The same things were measured in two ways. Each way mixes the same 11 hidden numbers, adds some noise and spreads widely along 7 directions of its own, which tell nothing about the thing.
In the rows, 100 means zero.
Some things both ways: the first way, then the second way.
[103 125 94 77 105 94 111 122 112 81 118 106 98 115 111 122 90 92 96 96 81]
[107 107 98 90 99 109 105 97 99 90 88 105 97 96 95 97 88 98 97 116 116 92 102 105 114 87 109 96 82]

[100 82 94 97 103 100 86 98 101 129 96 81 127 123 92 110 96 93 108 108 117]
[96 92 104 99 82 120 114 97 103 112 108 89 103 120 97 104 94 85 113 84 104 96 112 89 89 77 91 108 111]

[100 125 95 91 110 113 94 114 112 115 102 132 116 94 105 117 104 104 115 104 106]
[109 102 103 97 95 98 110 90 90 90 99 99 102 92 102 109 96 87 98 95 100 106 98 122 115 87 99 103 85]

[100 87 86 125 122 96 102 104 109 94 89 122 132 105 98 113 116 118 96 102 93]
[93 102 90 101 91 91 108 117 92 99 106 100 102 89 137 95 111 109 92 81 92 104 95 102 83 97 102 99 102]

[80 85 102 117 97 93 118 85 86 105 92 88 98 109 97 85 115 124 85 95 111]
[110 106 101 95 82 101 105 70 77 109 106 83 96 111 93 120 101 97 86 84 82 106 117 95 115 95 92 97 90]

[115 82 100 117 100 116 106 90 110 125 91 93 117 92 99 79 119 110 105 97 116]
[90 84 104 101 93 69 109 115 77 122 101 66 121 95 133 74 112 114 104 76 72 96 106 105 94 91 95 96 94]

[90 90 116 106 98 99 130 94 96 117 96 73 78 101 85 89 112 113 99 96 109]
[81 102 96 93 90 82 113 107 90 106 104 85 98 98 123 95 112 107 89 89 96 95 103 112 109 99 91 99 89]

[120 81 137 85 93 108 133 79 110 101 115 78 88 97 80 80 99 87 101 111 104]
[98 119 88 88 115 114 107 105 111 106 104 110 108 105 95 98 110 98 116 121 126 97 117 107 113 75 92 107 96]

[106 80 102 120 92 104 90 103 98 89 70 80 90 101 106 80 123 103 96 89 125]
[75 106 103 98 89 86 102 103 89 85 95 104 100 94 103 84 104 98 102 115 121 75 104 90 94 107 112 102 79]

[101 80 113 129 116 102 110 103 94 109 88 89 101 93 90 90 125 120 87 96 102]
[95 110 97 93 94 93 106 94 95 95 107 99 95 96 102 103 112 105 89 98 96 105 115 125 114 87 95 108 81]

[105 107 77 87 104 95 88 113 107 124 107 98 117 115 105 129 84 102 97 92 95]
[90 102 111 85 88 87 113 105 82 104 111 108 117 99 116 94 95 121 96 114 114 97 99 81 88 102 101 100 82]

[102 102 94 102 108 92 121 107 100 100 111 112 94 96 101 126 102 97 81 95 81]
[105 112 98 96 99 93 84 74 87 84 96 95 105 90 105 110 97 105 97 120 97 98 111 96 117 107 107 89 69]

[117 97 108 91 110 118 109 79 94 123 117 107 126 95 83 112 107 113 106 122 104]
[114 94 105 106 90 112 106 86 95 108 110 102 100 96 95 121 102 79 108 80 93 118 103 105 107 87 92 114 95]

[89 119 88 73 89 96 108 103 89 106 126 89 88 113 96 120 107 98 101 108 106]
[91 107 93 101 107 102 93 106 117 105 102 76 101 97 121 100 115 89 105 102 98 100 112 104 87 109 97 71 98]

[100 102 99 116 95 103 103 111 86 91 84 77 80 107 117 90 89 91 94 77 101]
[94 92 108 101 95 94 108 106 112 105 98 91 97 94 119 99 112 89 104 100 91 108 104 116 105 97 95 109 80]

[110 117 98 101 95 108 107 110 103 113 108 104 85 77 102 110 100 96 94 84 80]
[93 103 90 99 91 92 98 93 38 96 131 96 122 114 92 103 86 119 105 105 109 96 112 64 104 96 86 95 97]

[112 76 117 133 115 104 121 97 98 115 86 74 107 115 101 95 88 98 80 98 112]
[114 95 104 97 89 111 104 91 71 85 123 102 105 106 104 117 77 105 102 93 105 112 97 81 93 94 91 93 93]

[76 85 99 89 80 73 64 86 101 102 101 85 87 123 100 108 97 95 99 94 115]
[86 111 91 95 107 94 109 102 120 128 109 88 110 103 119 97 137 99 114 101 95 103 124 110 100 84 84 104 95]

[93 80 117 106 104 91 76 92 101 117 92 80 103 116 93 100 98 102 101 100 115]
[91 91 104 97 100 98 106 102 104 113 116 93 107 98 116 99 103 103 104 88 97 104 102 106 97 101 84 91 86]

[119 104 105 76 98 111 84 95 102 88 106 112 110 99 102 100 85 94 105 103 90]
[102 94 100 99 101 105 107 102 102 118 111 96 109 100 110 98 106 99 109 90 98 104 106 94 92 93 90 94 94]

[121 95 97 104 115 112 88 110 119 98 94 114 143 108 102 98 93 94 107 102 104]
[89 125 99 78 98 83 113 100 52 103 121 115 106 109 82 100 109 129 87 125 123 96 121 84 121 96 91 116 80]

[89 106 109 87 99 87 116 102 103 106 126 86 96 121 91 112 91 92 90 107 99]
[102 94 117 88 85 110 97 97 100 97 90 78 88 108 102 105 79 100 92 104 100 97 111 93 114 98 105 96 87]

[91 123 97 76 93 94 93 106 100 119 127 102 97 94 85 127 108 109 96 104 86]
[80 109 96 93 84 96 116 121 79 107 121 110 107 99 99 99 103 103 97 98 126 98 102 97 93 91 99 106 108]

[83 94 106 94 91 90 112 90 102 91 106 89 78 120 104 86 105 103 95 97 115]
[96 107 84 102 100 88 117 116 99 103 95 102 108 85 126 93 118 93 94 97 94 106 91 125 93 96 102 92 93]

[116 94 91 104 105 95 109 111 95 111 109 81 96 107 99 129 92 94 73 97 89]
[88 102 105 97 70 104 122 126 73 90 117 117 106 106 101 92 97 99 104 88 126 96 102 87 71 70 108 134 122]

[85 101 109 82 75 81 87 83 92 79 117 102 79 95 93 102 126 118 77 101 93]
[97 105 98 109 67 79 110 80 64 110 97 103 99 81 79 109 113 78 87 96 98 99 106 103 129 90 117 119 84]

[111 89 119 95 102 98 129 83 93 87 114 89 72 106 94 99 95 111 77 109 94]
[100 107 97 95 95 114 105 113 93 83 109 121 99 97 109 96 95 107 98 90 118 95 95 92 72 96 104 101 104]

[101 99 102 129 89 105 90 97 96 83 79 98 108 96 118 73 104 108 86 81 101]
[95 103 105 94 93 96 109 119 82 106 116 108 110 92 104 96 100 103 100 99 119 103 96 93 83 102 102 94 100]

[118 112 121 77 92 120 92 100 114 93 102 125 96 89 104 85 87 71 111 106 105]
[95 104 96 100 109 93 110 120 103 109 103 87 115 91 115 89 116 87 112 93 102 104 102 127 95 89 95 91 103]

[95 95 128 118 94 101 78 98 117 92 88 115 96 90 99 73 120 86 108 100 124]
[90 88 103 102 100 97 97 125 87 92 111 82 109 97 126 95 88 99 109 97 103 104 93 99 92 108 93 85 98]

[104 116 85 104 100 110 121 99 105 141 116 102 111 95 95 123 109 106 109 102 108]
[91 108 109 89 93 106 102 109 72 82 115 116 113 107 102 103 80 111 108 115 133 93 98 71 88 101 100 108 99]

[102 102 91 100 100 106 99 102 93 113 94 93 95 110 113 108 93 89 110 91 111]
[104 95 103 100 112 107 93 83 109 108 104 74 110 114 113 101 104 96 118 89 82 98 118 97 98 98 79 84 88]

Other things, the second way, with their names:
(236): [101 109 94 94 115 89 88 97 101 96 101 84 106 84 113 95 107 105 101 112 102 97 110 111 112 106 101 70 77]
(389): [93 106 106 100 97 96 102 119 125 89 84 116 108 73 127 88 112 92 105 105 109 101 91 126 80 96 122 110 90]
(448): [111 108 104 93 105 97 109 98 106 104 98 109 113 84 106 100 113 94 111 111 107 110 106 119 109 78 103 112 85]
(294): [96 114 97 93 95 96 110 111 89 98 111 105 91 93 104 104 116 100 86 88 104 107 106 118 99 97 96 106 96]
(472): [95 101 101 95 83 94 92 92 66 104 103 74 100 109 99 102 89 110 91 108 97 92 118 67 111 106 104 86 91]
(422): [97 111 108 94 89 103 98 100 106 100 81 88 89 95 81 98 106 83 99 113 110 95 124 119 126 80 117 116 92]
(50): [97 115 84 92 95 102 117 96 76 98 122 110 109 109 103 113 104 102 103 109 118 104 107 91 109 80 86 109 99]
(270): [85 93 105 103 91 97 103 113 110 104 100 97 98 85 112 93 103 86 103 94 110 96 95 109 97 103 106 96 90]
(123): [74 101 97 100 92 92 113 121 109 100 103 99 95 97 117 89 120 93 100 94 103 98 106 121 96 93 96 116 91]
(104): [91 103 98 96 84 80 116 101 51 89 112 114 108 95 92 99 94 110 87 101 106 102 96 111 120 92 97 117 78]
(436): [93 96 85 119 79 76 105 103 69 103 105 94 109 77 113 98 115 87 96 94 86 107 97 105 100 96 113 98 92]
(262): [91 106 102 95 95 102 97 98 100 98 103 110 106 90 91 97 96 98 106 127 125 95 108 97 111 95 109 99 78]
(299): [105 106 91 99 98 123 101 93 118 95 106 110 111 95 94 104 91 84 117 117 129 95 104 98 86 78 109 80 97]
(128): [99 92 98 95 98 99 98 81 98 100 110 74 95 111 120 107 95 109 101 98 85 100 115 92 117 96 82 87 74]
(459): [100 102 102 97 93 110 100 82 103 110 107 92 101 106 93 108 100 95 100 94 98 98 114 96 99 98 93 88 87]
(121): [86 106 96 101 88 84 100 112 92 80 101 120 105 69 129 104 98 103 86 112 112 105 79 110 92 120 116 92 78]
(346): [100 95 100 99 99 90 98 101 83 92 101 94 102 88 106 94 96 105 95 95 95 99 100 113 112 100 101 93 78]
(376): [104 100 105 89 91 108 118 90 89 107 113 92 98 115 97 112 93 100 98 103 104 105 111 92 112 84 86 103 88]
(464): [96 109 111 88 86 112 111 101 91 91 104 118 96 106 92 102 98 101 100 86 120 93 108 100 100 80 100 136 103]
(112): [94 88 106 105 78 107 110 103 94 98 94 102 103 92 104 107 78 77 100 89 110 96 79 101 99 103 109 96 97]
(274): [96 123 91 84 102 111 108 90 93 86 97 122 104 102 86 101 86 104 95 115 136 80 99 101 109 93 104 91 88]
(186): [93 104 107 89 101 97 96 98 100 81 83 98 97 94 97 86 89 104 98 114 114 82 107 118 118 93 109 102 72]
(165): [103 113 97 95 112 98 88 104 92 97 109 93 111 96 106 97 112 107 108 108 102 104 117 98 93 100 97 88 93]
(397): [88 100 91 105 99 79 92 104 87 116 123 82 116 85 123 104 114 107 101 121 94 114 108 87 98 118 96 65 79]
(317): [92 92 92 110 84 84 103 110 71 91 104 91 112 85 117 95 88 94 97 103 102 98 86 94 94 107 111 77 91]
(451): [104 105 84 106 96 79 116 83 75 103 104 103 108 87 99 107 118 87 99 104 90 109 102 127 136 80 93 113 73]
(251): [93 85 107 108 71 94 112 89 79 102 95 96 103 101 107 106 90 85 101 98 97 95 94 82 111 95 105 118 85]
(11): [96 97 107 93 90 106 111 115 104 92 98 108 102 87 118 98 82 95 93 98 121 94 78 100 80 112 111 80 95]
(137): [92 110 97 95 92 90 100 93 91 99 109 83 101 102 113 105 114 101 100 110 98 101 120 94 103 93 98 99 89]
(154): [100 121 111 82 95 95 102 79 89 108 97 89 101 103 73 105 105 96 95 113 114 90 126 107 124 92 103 98 82]
(367): [97 114 102 92 96 96 106 95 76 102 101 106 107 97 78 102 97 94 96 108 118 94 105 107 116 99 102 98 89]
(341): [93 103 93 95 111 102 101 126 118 97 98 92 108 94 136 92 104 103 109 116 108 105 100 107 89 97 100 85 95]
(122): [105 105 82 105 81 91 123 99 58 102 120 103 107 99 113 119 107 96 90 81 87 120 96 103 108 82 88 112 105]
(407): [91 108 73 107 96 100 106 108 76 95 120 118 105 93 107 107 101 103 90 114 110 107 90 89 91 113 97 77 88]
(293): [117 96 102 96 95 105 102 82 65 101 123 94 107 109 86 107 89 109 100 91 95 105 113 83 100 89 87 88 87]
(447): [101 100 94 99 96 96 103 80 85 99 105 84 102 108 101 111 101 98 100 108 87 106 116 105 127 88 87 101 76]
(398): [87 94 97 111 87 90 95 109 65 100 110 103 115 90 109 97 92 101 96 87 99 96 86 81 81 128 104 84 96]
(56): [103 93 106 109 67 90 122 103 78 107 100 97 101 90 110 112 109 78 96 77 88 116 96 111 106 77 107 135 106]

Some of these things the first way, each followed by its name:
[110 92 101 86 119 95 110 118 99 104 110 81 121 125 93 127 91 85 95 106 96]
(376)
[96 132 77 109 94 103 106 124 100 100 105 102 113 105 117 113 93 88 97 85 88]
(422)
[93 102 110 122 100 101 113 96 103 117 99 75 88 111 107 89 102 113 95 93 117]
(346)
[119 100 124 71 87 106 74 101 113 87 94 111 91 89 94 86 87 89 87 102 90]
(299)
[110 80 90 149 108 106 100 101 103 92 61 110 116 104 125 82 88 89 85 78 101]
(389)
[81 104 102 80 79 78 92 94 95 99 121 92 63 98 87 112 128 116 82 100 107]
(137)
[76 103 106 99 98 80 83 93 112 106 106 117 88 110 95 111 99 111 91 101 104]
(121)
[90 85 126 113 90 84 115 88 101 86 106 80 76 105 98 89 126 105 80 100 110]
(236)
[109 97 108 95 100 105 93 109 117 96 96 112 113 98 96 94 110 90 98 105 104]
(317)
[103 97 102 98 99 110 94 83 99 105 105 116 111 97 99 90 103 102 106 108 102]
(398)
[85 120 91 76 104 87 73 116 116 90 103 125 113 132 113 126 75 84 106 103 102]
(11)
[91 93 103 99 113 80 111 118 93 99 107 77 85 107 92 132 119 104 89 93 89]
(128)
[102 114 94 97 92 90 114 98 88 89 131 101 76 97 110 124 109 97 77 96 85]
(165)
[102 106 103 74 86 92 77 100 96 93 125 98 95 92 90 108 110 100 84 102 83]
(397)
[92 112 103 91 91 97 96 109 92 110 101 74 62 112 102 104 83 92 102 89 106]
(123)
[100 110 96 82 96 94 105 95 103 114 120 108 97 113 94 125 71 87 92 106 94]
(56)
[138 107 102 91 117 123 79 117 106 79 94 134 128 86 110 102 95 100 91 102 78]
(293)
[102 89 106 128 105 101 129 86 95 117 95 87 94 98 96 104 99 112 89 94 101]
(464)
[97 102 114 101 91 97 119 98 94 89 107 91 85 104 109 95 94 81 87 92 95]
(367)
